The same things were measured in two ways. Each way mixes the same 10 hidden numbers, adds some noise and spreads widely along 6 directions of its own, which tell nothing about the thing.
(in the rows, 128 means zero)
Some things both ways: the first way, then the second way.
[171 140 142 135 158 163 150 125 113 155 180 147 148 182 113 141 152 127
 125 129 133 116 115]
[113 162 132  63  96  80  99 147 141 146 133 118 120  90 113 156 136]

[148 107 126 101 161 150 139 132 120 159 148 127 140 144 132 106 122 103
 121 147 114 124 122]
[108 104 125 148  84 103 155 124 133 116 174 162 154  67 128 161 121]

[125 141 160 143 111 140 130 124 155 153  82  98  97 128 158 111 127 130
 129 130 161 116 159]
[ 97 141 172 110 131 184 147 187 147 143 157 170 173 162 153 132 138]

[133 109 118 191 141 190 121 118 155 106 141 144 133 167 117 124 183 121
 116 159 105 143 162]
[131 143 144 149  56 118 165 162 117  79 140 146 140  98 147 150 121]

[108 101 109 124 139 167 155  65 165 140 137 134 145 144 142  95 114 143
 118 131 148 141 145]
[105 155 126  71 110 165 153 120 113 108 133 146 203 122 142 100 128]

[ 49 133 142  71 153  97 164  72 130 157 129 110 116 117 152  75 104 134
 152 148 148 143 131]
[ 96 155 121  98 124 158 140 108 129 142 106 129 184 119 162 104 113]

[144 131 151 109 146 127 140 141 108 130 151 130 111 147 119 121 104 124
 126 134 146 132 126]
[115 117 110 113 130 171 139 126 149 134 141 158 181 127 141 134 106]

[ 95 124 150 140  96  99 165 113 119 102 120  78 113 130 142 135 164 144
 176 167 153 162 141]
[134 181 144 146 120  94  90 156  88 128  99 101 123 151 138 120 199]

[119 140 180  99 128 145 171 121 104 200  87 102 109 126 140 120  94 134
 133 141 145 133 162]
[ 77 136 149 106  77 157 136 170 130 130  95 171 184 140 185 162 125]

[130 107 121 138 149 139 103 103 149 101 143 126 115 166 120  88 116 129
 129 154 139 147 131]
[ 87 152  79  83 121 132  99 135 139 121  93 147 118 149 166 150 117]

[114 128 139 133 134 135 146 104 125 157 127 121 134 154 138  78 123 122
 132 162 114 141 119]
[ 96 152 109 112  99 118 134 126 128 113  99 160 111 138 149 152 121]

[131 109 135 124 154 125 142 136 120 116 105 106 108 127 156 139 130 112
 134 127 111 108 146]
[ 68 150 135  96  52 125 165 146 121 122 105 220 100 116 164 158 108]

[142 140 141 146 108 143 139 124 156 106 117 147 120 127 153 127 130 124
 134 111 163 147 151]
[104 171 136 108 162 161 123 139 130 113 126 151 162 180 139  93 155]

[179 179 160 160  97 119 162 157 105 160 166 146 167 153 130 142 150 119
 133 139 134 121  94]
[119 144 117 163 100  43 132 109 102 139 143 158  45 105 142 156 168]

[120 154 138 162  98 122 128 153 117 172 120 151 149 119 143  79 154 109
 134 138 120 120 111]
[ 92 177 164  89 109 137 143 140 127 148 123 137 148 124 132 131 136]

[154 108 145 165 142 156 167  93 127 132 140 130 141 160 113 158 130 139
 130 141 141 126 141]
[137 130 115  89 124 170 161 147 122  66 170 139 187 154  97  99 108]

[161 125 157 147 138 103 105 120 140 116 132 108 106 133  94 139 101 133
 109 148 146 113 126]
[ 99 136 107  56 152 144 106 175 144  87 134 137  63 157 107 134 139]

[152 131 133 129 156 146 101 148 152 164 145 147 117 123 117  83 105 100
  68 132 120  85 120]
[ 85 151 139 120 100 157 152 142 121 108 134 167 130  85 141 145 165]

[142 142  89 120 148 166  60 148 173  96 135 170 130 119 149 121 164 118
  94  84  95 136 162]
[ 77 183 149 117 125 127 136 138 155 140  98 144 137 133 156 138 111]

[155 104 131 122 131 125 117 155 109 107 128 121 121 111 109 158 118 126
 127 129 133 131 147]
[104 150 124  92 120 141 107 158 111 103 103 115 155 137 125 133 163]

[ 83 142 169  74 130 107 177  89 123 154  95  84 110 102 157 153 125 149
 164 133 157 154 172]
[ 89 145 181 104 117 151 182 150 163 127 138 173 151 115 127 125  98]

[143 122 144 129 142 169 163 114 134 163 138 133 128 168 145  81 100 112
 116 149 145 132 129]
[129 138  54 165 152 162 125 103 118  84 130 171 148 181 141 149 156]

[157 154 137  66 112 102 141 152 108 154 139 103 124  74 123 189 106 167
  75  65 132  93 125]
[104 130 156 115  90 132 177 136 119 169 166 189 160  93 145 124 127]

[165  94 143 143 136 115 146  74 140 112 148  91 136 156  97 154  95 150
 129 168 156 134 118]
[ 88 154 126  92 110 161 154 133 101  83 121 154 150 115 125 102 150]

[136  95  97 151 145 164  56 143 177 111 138 136 101 145 119  48 126 105
  85 148 128 114 132]
[ 86 179 112 100 118 156  92 162 123 128 103 143 134 116 162 163 184]

[134 137 140 104 154 117 149  78 135 161 150 117 136 140 120 121 111 144
 101 135 111 125 109]
[ 93 169 112  84 106  82  86 135  99 115  88 106 111 141 153 119 150]

Other things, the second way, with their names:
z_142: [ 82 149 158  91 135 182 139 156 141 141 106 127 170 147 150 143 134]
z_281: [ 94 162  77 119 168 103  92 124 147 148 136 125 136 131 137 129 135]
z_927: [ 84 139 132  97 117 153 113 147 123 143 117 137 176 122 162 136 149]
z_495: [ 88 137 137  75 145 139  98 142 144 137 134 118 156 107 138 124 152]
z_356: [101 150 155 115 100  85 153 140 152 138 174 189  98  81 129 132 125]
z_108: [118  90 152 110 131 166 164 134 143 156 188 134 190 103 139 122 117]
z_819: [130 150 162 147  90 125 157 123 100  96 125 120 155  99 118 125 156]
z_877: [106 117 117 118 113 144 146 121 115 116 134 131 170 116 155 108 117]
z_841: [119 104  94 143 132 107 145 110 147  85 149 160 101 158 133 143  95]
z_130: [ 90 137  83  75  87 142 125 108 135 133 114 168 173 135 197 150  87]
z_504: [126 145 137 123 100 171 107 164  98 134  95 110 197 144 170 133 170]
z_363: [ 94 185 152  94 162 187 148 142 139 130 139 121 226 135 108  86 134]
z_282: [ 94 164 163  94 133 125 127 130 144 122 146 154 100 125 140 151 173]
z_592: [114 174 118  80  38  55  81 148  90 162  75 130  83 149 188 192 141]
z_316: [125 159 120 128 125  85  95 149 130 134 134 120 115 121 135 139 155]
z_446: [119 165 148 109 149 173 168 109 148  94 172 136 133  97  99 141 159]
z_522: [ 91 179 162   7  59 132 137 164 139 128 110 148 135 124 149 140  88]
z_186: [101 174 135  97 125 112 140 153 161 133 143 151 107 136 108 157 106]
z_455: [ 94 149 119 112  90 112 164 103 148  98 125 143 127  85 124 175 101]
z_416: [159 119 160 158 165 111 107 143 131 150 182  98 146 134 120  89 164]
z_878: [100 153 109 102 103  95 116 148 129 140 130 137  97 120 140 167 131]
z_968: [111 135 121 115 142 118 131 115 161 135 135 133  71 126 129 197 143]
z_903: [ 89 141 131  95  83  98 134 135 127 136 127 149 127  92 159 158 128]
z_930: [ 71 158 159  53 124 165 177 123 158 140 145 225  93 117  96 151 128]
z_37: [ 99 144 141 110 116 132 129 150 126 128 149 154 154 117 144 128 150]
z_638: [140 140  72 125 186 142 132 107 165  61 153 158  78 191 106 125 110]
z_579: [ 98 127  79 145  80  75 147 108 118 150 159 220  85 116 185 149 112]
z_215: [ 87 133 154 133  91  66 156 102 156 137 149 156 103  49 137 148 105]
z_921: [124 127 124 171  85 125 164 113  97  81 111 163 121 139 150 152 145]
z_919: [110 178 100 144  81  97  93 142 101 126  94 159 110 137 183 168 175]
z_342: [ 86 204 124 111  69 105 168 123 163 118 116 226  93  85 120 175 103]
z_101: [120 178 125  93 126 146 164 108 130 104 148 147 131 139 106 123 116]
z_190: [117 167 157  89 140 129 108 156 136 126 125 111 138 120  91 133 166]
z_85: [ 77 152 103  43  99 141 114 105 143 117  94 149 102 157 184 174 102]
z_72: [114 146 124 119  81 106 141 144 144 116 113 193  51 144 154 196 122]
z_178: [ 96 112 110  60 110 133 141 112 108 122 139 138  95 136 148 129 117]
z_71: [ 56 191 205  84  96 134 152 135 152 131  92 116 185  73 133 127 117]
z_46: [137 116 128 151 114 134 124 152 103 128 133 127 172 115 132 109 158]
z_418: [101 112 162 139  90 148 162 129 118 122 138 134 201 126 170 134 117]
z_453: [111 124 120  69  84 114 136 138  96 105 159 133 144 103 138 120 139]
z_920: [106 175  92 159 105 110 116 124 104 107  92 165 113 134 161 136 164]
z_298: [ 83 128 141 113  76  96 118 171  99 112 120 138 159  94 169 103 144]
z_271: [109 145 106 110 121 102 150 138 158 111 143 160  64 119 117 154 101]
z_358: [146 212  77 143 170 147  98 130  91  90 115 109 132 160  96 101 205]
z_319: [130  99 156 101  84 124 155 153 107 124 161 108 145 105 127 144 124]
z_772: [ 86 169 133 120 116 137 150 137 139 117 137 184 145  93 124 142 153]
z_929: [114 136  91  82 124 164 117 106 148 141 104 141 143 141 180 165 119]
z_293: [ 97 167 111 122 120 176 142 133 118 125 121 169 180 142 159 117 136]
z_622: [ 88 116 125 104  49 103 157 138 117 128  91 192  83 105 152 169 103]
z_612: [123 131 147 114 136 136 135 152 128 119 159 145 127 157 139 109 140]
z_910: [102 165 117 130 148 169 106 155 129 133  98 151 122 199 167 162 164]
z_55: [131 126 104 167 150 118 140 137 123  92 147 138  98 111 101 140 171]
z_346: [102 163 153 171  88 142 203 147 133  97 140 225 131  87 103 132 127]
z_906: [ 69 138 185 113  55 141 190 166 146 132 141 189 193  86 149 142  80]
z_258: [117 177 156 175 154 179 200 126 135  60 138 195 122 136  59 112 152]
z_68: [100 187  96 110 152 153 118 109 112 115  93 115 149 164 137 129 160]
z_594: [ 90 157  79 122 105 123 144  97 110 111 135 171 120 113 151 151 140]
z_796: [107 129 153  25  80  98 126 160 106 164 157 148 118  93  90 129 142]
z_864: [109 130  99 129 143 123 123 135 133 113 127 130 126 137 121 136 130]
z_82: [121 134 139 104 148 152 107 149 136 113 124 102 140 169 141 131 148]
z_77: [106 198 132 114 142 138 123 144 128 146 131 159 118 139 118 129 170]
z_503: [ 89 164 136  80 144 129 132  90 147 151 129 144 168 106 117 117 129]
z_706: [ 98 159 119  82 140 123 119 121 154 161 140 133 118 109 137 154 136]
z_149: [133 128 109 113 140 152 169  70 127  97 153 140 111 105 112 132 139]
z_925: [ 96 180 156  78 111 179 188 130 125 123 134 148 139  85  99 136 137]
z_59: [ 83 174 111  89 133 151  99 146 134 143 113 126 126 125 156 170 164]
z_187: [ 74 162 107  63 132 139 116 132 106 118 116 145 126 115 126 107 165]
z_150: [107 178 140  43 105 128  96 119  93 156  89  40 207 125 140 120 139]
z_701: [ 82 165 156 126  81  66 140 116 120 153 137 152 136  91 162 122 118]
z_851: [ 99 139 135  78 144 146 117 153 138 128 129 126 121 139 115 142 144]
z_554: [123 140 125  92 146 138 118 116 113 149 121 118 161 156 143  96 142]
z_207: [100 115 139  98 109  88 135 141 157 159 151 117 125  96 121 167  89]
z_476: [107 148 126 106  77  81 117 161 109 148 110 146 109 134 150 144 126]
z_305: [124 169 147 162  99 154 119 194 102 122 106 114 166 130 152 163 190]
z_284: [127 148 107 130  66 106 120 171  71 104 136 169 130 136 157 140 182]
z_912: [127 103 131 117 121 146 116 173 134 160 150 140 178 143 146 144 129]
z_566: [ 97 188 111  77 127 162 165 117 129  94 122 177 115 149 107 124 125]
z_762: [ 88 142 166  65 171 153 134 119 141 107 144 106  96 106  88 118 168]
z_740: [135 172 120 161 102 195 120 165  82 112  84 120 252 163 175  97 160]
z_340: [105 146 167 104 107 119 158 119 144 123 128 154 118  95 110 147 129]
z_663: [ 82 142 148 102  88 124 162 132 107 124 119 186  89 113 133 133 143]
z_978: [105 139 185  89  45 139 157 139 117 150 128 133 198  94 198 124 100]
z_825: [102 189  96 100 116 148 125 146 113  82 117 140 110 136 127 158 166]
z_661: [ 90 177 177  93  93 114 136 170 111 100 100 142 110 115 103 137 169]
z_830: [128 155 114 121 137 130 107 143 121 104 114 105 136 171 126 141 142]
z_526: [117 139  46 109 146 172  78 120 115 136 100  80 181 172 193 163 142]
z_879: [119  62 118  95  96 127 144 156 129 147 174 165 111 125 148 152 104]
z_857: [ 73 195 179  77 111 154 132 147 113 113  68 149 132 120 116 116 178]
z_836: [ 77 151 150  83 129 110 115 144 185 182 142 149 140 130 150 173 103]
z_998: [103 140 134 109 109 134 135 149 147 126 128 159 120 124 135 159 119]
z_89: [ 97 122  83 101 126 153 150 135 162  68 147 190 111 143 118 163 100]
z_823: [100 205 100  73 114 191 122 131 104 129  59 165 111 139 155 160 194]
z_786: [116 128 106 133 118  87 112 102 132 137 122 106 139 113 158 125 110]
z_454: [ 97 162  93  90 103 138 131 117 118 105  77 134 123 140 149 143 117]
z_893: [ 81 164 125  97 110 104 127 135 130 143 133 169 120 101 125 140 142]
z_171: [106 121 123  96 121 113 119 118 141 142 122 135 139 125 138 141 119]
z_824: [115 171 122 108 121 154 154 122 137 160 145 165 177 110 135 133 129]
z_403: [ 96 173 161  77 143 184 104 165 124 131 100 121 177 138 109 137 191]
z_433: [109 118 104 177 115  86 136 114 137  92 142 156 124 111 164 141 125]
z_595: [112 136 102 107 157 138 106 145 146 124 120 128 156 188 142 131 116]
z_351: [106 127 114 109 133  89 123  91 106 137 142  92  86  83 121 129 158]
z_469: [ 94 150 146  98 128 107 139 137 134 140 145 152 124 110 101 123 133]
z_584: [113 136 144 142  97  95 156 158 131 125 145 179  91 100 112 127 126]
z_876: [ 87 154 123   4  82 124 122 132 105 139 112 135 145 137 161 125 122]
z_70: [126 105  86 136  87  44  98 115  95 148 150  93  97 113 188 153 133]
z_112: [113 130 129 115 140 215 165 147 145  96 132 166 170 166 144 132 115]
z_139: [111 203 118 126 151 148 108 162 132  83 101 126 133 201 120 145 157]
z_277: [ 91 211 164 138 132 144 166 122 120  75  99 176  90 129 107 112 178]
z_320: [ 79 166  94 121  79 129 160 138 107 116 109 193 110 124 159 149 120]
z_47: [113 180 147 132 110 136 123 185 144 147 118 125 166 126 126 146 127]
z_420: [ 77 199 184  86 141 145 157 162 153  78 124 135 103 101  71 117 148]
z_848: [106 189 104  94 140 153 114 115 112  89 102 123 103 146 137 134 181]
z_792: [ 76 169 126  65 103 141 114 138 142 150  85 160 112 143 171 165 125]
z_15: [120 118  97  98 130 121 124 140 139  89 167 172  79 143 119 146 142]

Some of these things the first way, each followed by its name:
[164 134 136 139 125 131 120 149 117 125 143 126 133 134 113 144 148 127
 109 134 105 128 123] => z_830
[133 128 103  62 178 144  78 170 160 121 137 170 104  77 147 113 108  97
  77  68 123  99 159] => z_495
[118 111 127 101 156 117 120 112 148 125 125  87 111 130 146 121 122 126
 128 141 129 112 138] => z_851
[140 133 144  77 151 130 153 123 113 161 147 136 118 120 124 116  98 130
 102 111 130 127 119] => z_130
[141 154 153 135 104 117 140 147 115 158 138 134 148 124 130 129 114 127
 146 136 169 123 129] => z_108
[131 140 158  72 150 111 176 111 102 157 146 103 127 139 141 135 109 130
 142 138 136 138 120] => z_171
[108 121 110  63 163 123 114 110 129 144 132  96 140 122 149 135 144 136
 139 128 102 129 144] => z_207
[143 130 121 167 150 169 157 118 138 126 136 171 170 150 165 162 141 118
 153  95 153  94 161] => z_876
[163 131 174 155 124 130 155 122 119 127 119  99 113 155 120 163 158 127
 153 157 141 142 139] => z_139
[125 107 131 151 117 108 128 122 148 102 144 121 120 126 118  93 134 111
 131 170 150 142 115] => z_848
[116 131 128 129 153 117 119 149 128 129 151 154 111 110 122 105 139 110
 104 110 127  93 121] => z_358
[111 137 140 107 139 115 126 102 134 139 138 110 124 127 118 126 135 146
 128 141 130 139 135] => z_271
[ 95 136 175 118 103  98 166 157  80 107  83 123 116 104 158 162 136 119
 234 133 190 174 184] => z_595
[146  79 102 150 143 131  86 132 155  84 137 110 115 126 108 126 152 117
 114 149 120 118 134] => z_825
[ 94 117 102 121 139 142 107 164 136 129  99 170 133 101 183  75 141  83
 159 103 135 121 156] => z_893
[130 156 157 135 110 117 129 152 109 173 123 138 122 127 126  82 113 118
 121 138 132 127 114] => z_792
[119 143 125 137 122 144 121 108 153 157 155 140 150 159 138  71 133 126
 136 147 162 136 118] => z_706
[124 122 128 113 129 108 131 120 128 120 139 115 137 121 132 134 128 132
 144 136 145 135 132] => z_68
[130 146  91 136 146 177 116 114 170 118 157 170 152 152 168 106 133 131
  88  86 117 111 144] => z_554
[124 137 140 101 117 119 129 158 110 185 101 122 126  67 125 123 120 128
  83 115  90 110 135] => z_661
[191 123 123 140 150 158  95 116 158 129 164 124 131 175 106 119 109 133
  79 134 128 109 112] => z_927
[149 142 135 140 111 136 128 145 140 111 140 155 127 126 139 124 153 118
 133 113 152 145 133] => z_356
[103 137 132 140 117 133 150 130 133 125 132 138 127 114 143 113 163 123
 126 134 121 141 141] => z_978
[168 133 139 136 132 119 122 142 113 130 141 102 128 145 119 153 104 143
 105 128 127  96 120] => z_879
[151  86  80 152 126 146  98 120 164  58 140 128 138 131 134 142 153 135
 115 115 119 136 141] => z_566
[176 116 125 133 129 149 133 124 142 109 140 109 147 143 137 169 141 130
 120 138 116 141 144] => z_418
[143 129 135 171 116 149 130 115 124 130 160 126 133 182 103  92 118 144
 114 163 135 143 113] => z_46
[173 107 160 143 141  91 155 111  92  58 165  83 132 171  94 224 137 147
 191 170 162 155 134] => z_454
[137 150 127 124  94 112 139 158 117 164 178 164 158  97 104  78 108 117
  79 144 123 134  83] => z_149
[148 119 118 119 142 149 107 161 148 107 123 148 116 105 150 139 136 107
 110  94 137 113 158] => z_37
[150 128 106 135 123 143  88 151 135 118 127 134 135 121 131 133 171 128
 116 107 102 129 136] => z_186
[141 145 152 123 143 121 133 159 112 124 121 163 135 103 140 183 140 114
 173  87 173 112 168] => z_363
[135 104  84  65 197 182 106 108 163 142 161 141 146 126 139 129 145 118
  76 110  74 119 154] => z_455
[149 102 106 105 133 123 119 119 141 133 151 118 141 119 119 108 113 126
 102 135 123 123 104] => z_594
[187 148 162 106 154 114 110 133 132 165 168 107 115 140  88 146 108 133
  84 131 147  87 103] => z_59
[ 74 116 119 138 149 138 122  91 146 180  98 124 131 135 156  42 116 120
 125 149 110 105 132] => z_320
[ 71 104 129 129 122 127 124  93 141 140  89 133 121 109 138  63 101 128
 153 155 147 161 157] => z_298
[150 126 125 205 112 164 129 100 177  83 134 128 136 186 154 118 160 127
 144 151 154 143 140] => z_612
[121 113 105 115 133 127 117 113 128 111 126  91 125 132 137 136 149 155
 114 121  92 126 135] => z_476
[122 145 118 104 150 114 131 116 136 149 161 126 154 125 142 126 145 126
 116 128 108 107 115] => z_70
[110 111 122 108 136 123 112 163 122 104 111 117 102 103 150 115 146 106
 138 130 119 134 153] => z_998
[ 87 142 126  97 117 111 130 164 103 172  95 158 140  71 166  84 124 104
 143 100 120 120 138] => z_469
[136 132  91 117 183 150 119 156 121 121 163 176 171 120 153 173 175 106
 129  80  93  82 150] => z_150
[147 129 134  92 151 154 127 135 139 158 135 140 119 115 134 124 112 121
 100 104 141 114 145] => z_772
[139 132 145  57 186 106 119 126 120 151 167  98 105 120 101 156  99 139
  95 122 138  90 129] => z_526
[154  97 108 139 105 125 100 164 139  60 122 118 111 101 126 139 149 119
 111 135 105 157 141] => z_258
[133 170 138 131 168 189 133 143 146 176 172 192 130 169 144  70 117 102
  82 114 132 104 136] => z_929
[169 100 116 116 160 126 126 100 159  90 161  95 119 159 133 131 133 119
 105 155 107 132 108] => z_85
[138 141 154 139 146 168 154 121 139 122 139 166 140 159 147 130 135 103
 172 144 168 171 171] => z_433
[134 149 158 147 114 131 118 205 107 117 102 168 107  84 133 142 123  99
 129 106 148 118 174] => z_112
[172 131 160 114 149  68 169  89 119 125 162  70 138 142 114 193  99 149
 125 149 140  94  93] => z_178
[129 143 156 146 131 133 127 172 137 117  95 116  96 128 172 126 147  95
 151 128 147 109 166] => z_910
[127 159 164 141 103 112 133 177 110 145 117 151 119  96 131 112 131 103
 134 136 141 136 140] => z_82
[164 128 138 111 137 116 114 123 117 123 153 111 133 142 101 150 113 144
 122 140 128 140 122] => z_864
[ 78  78 106 147  71 102 144 106 124  96 121  81 134 116 124  73 157 134
 162 211 118 202 116] => z_819
[157 107 124 143 122 151 129 158 121 131 119 122 116 109 119 149 125 136
  79 104 114  93 141] => z_284
[137 141 126  91 143 113 117 149 140 130 136 113 102 100 144 136 141 130
  87  86 120  89 124] => z_77
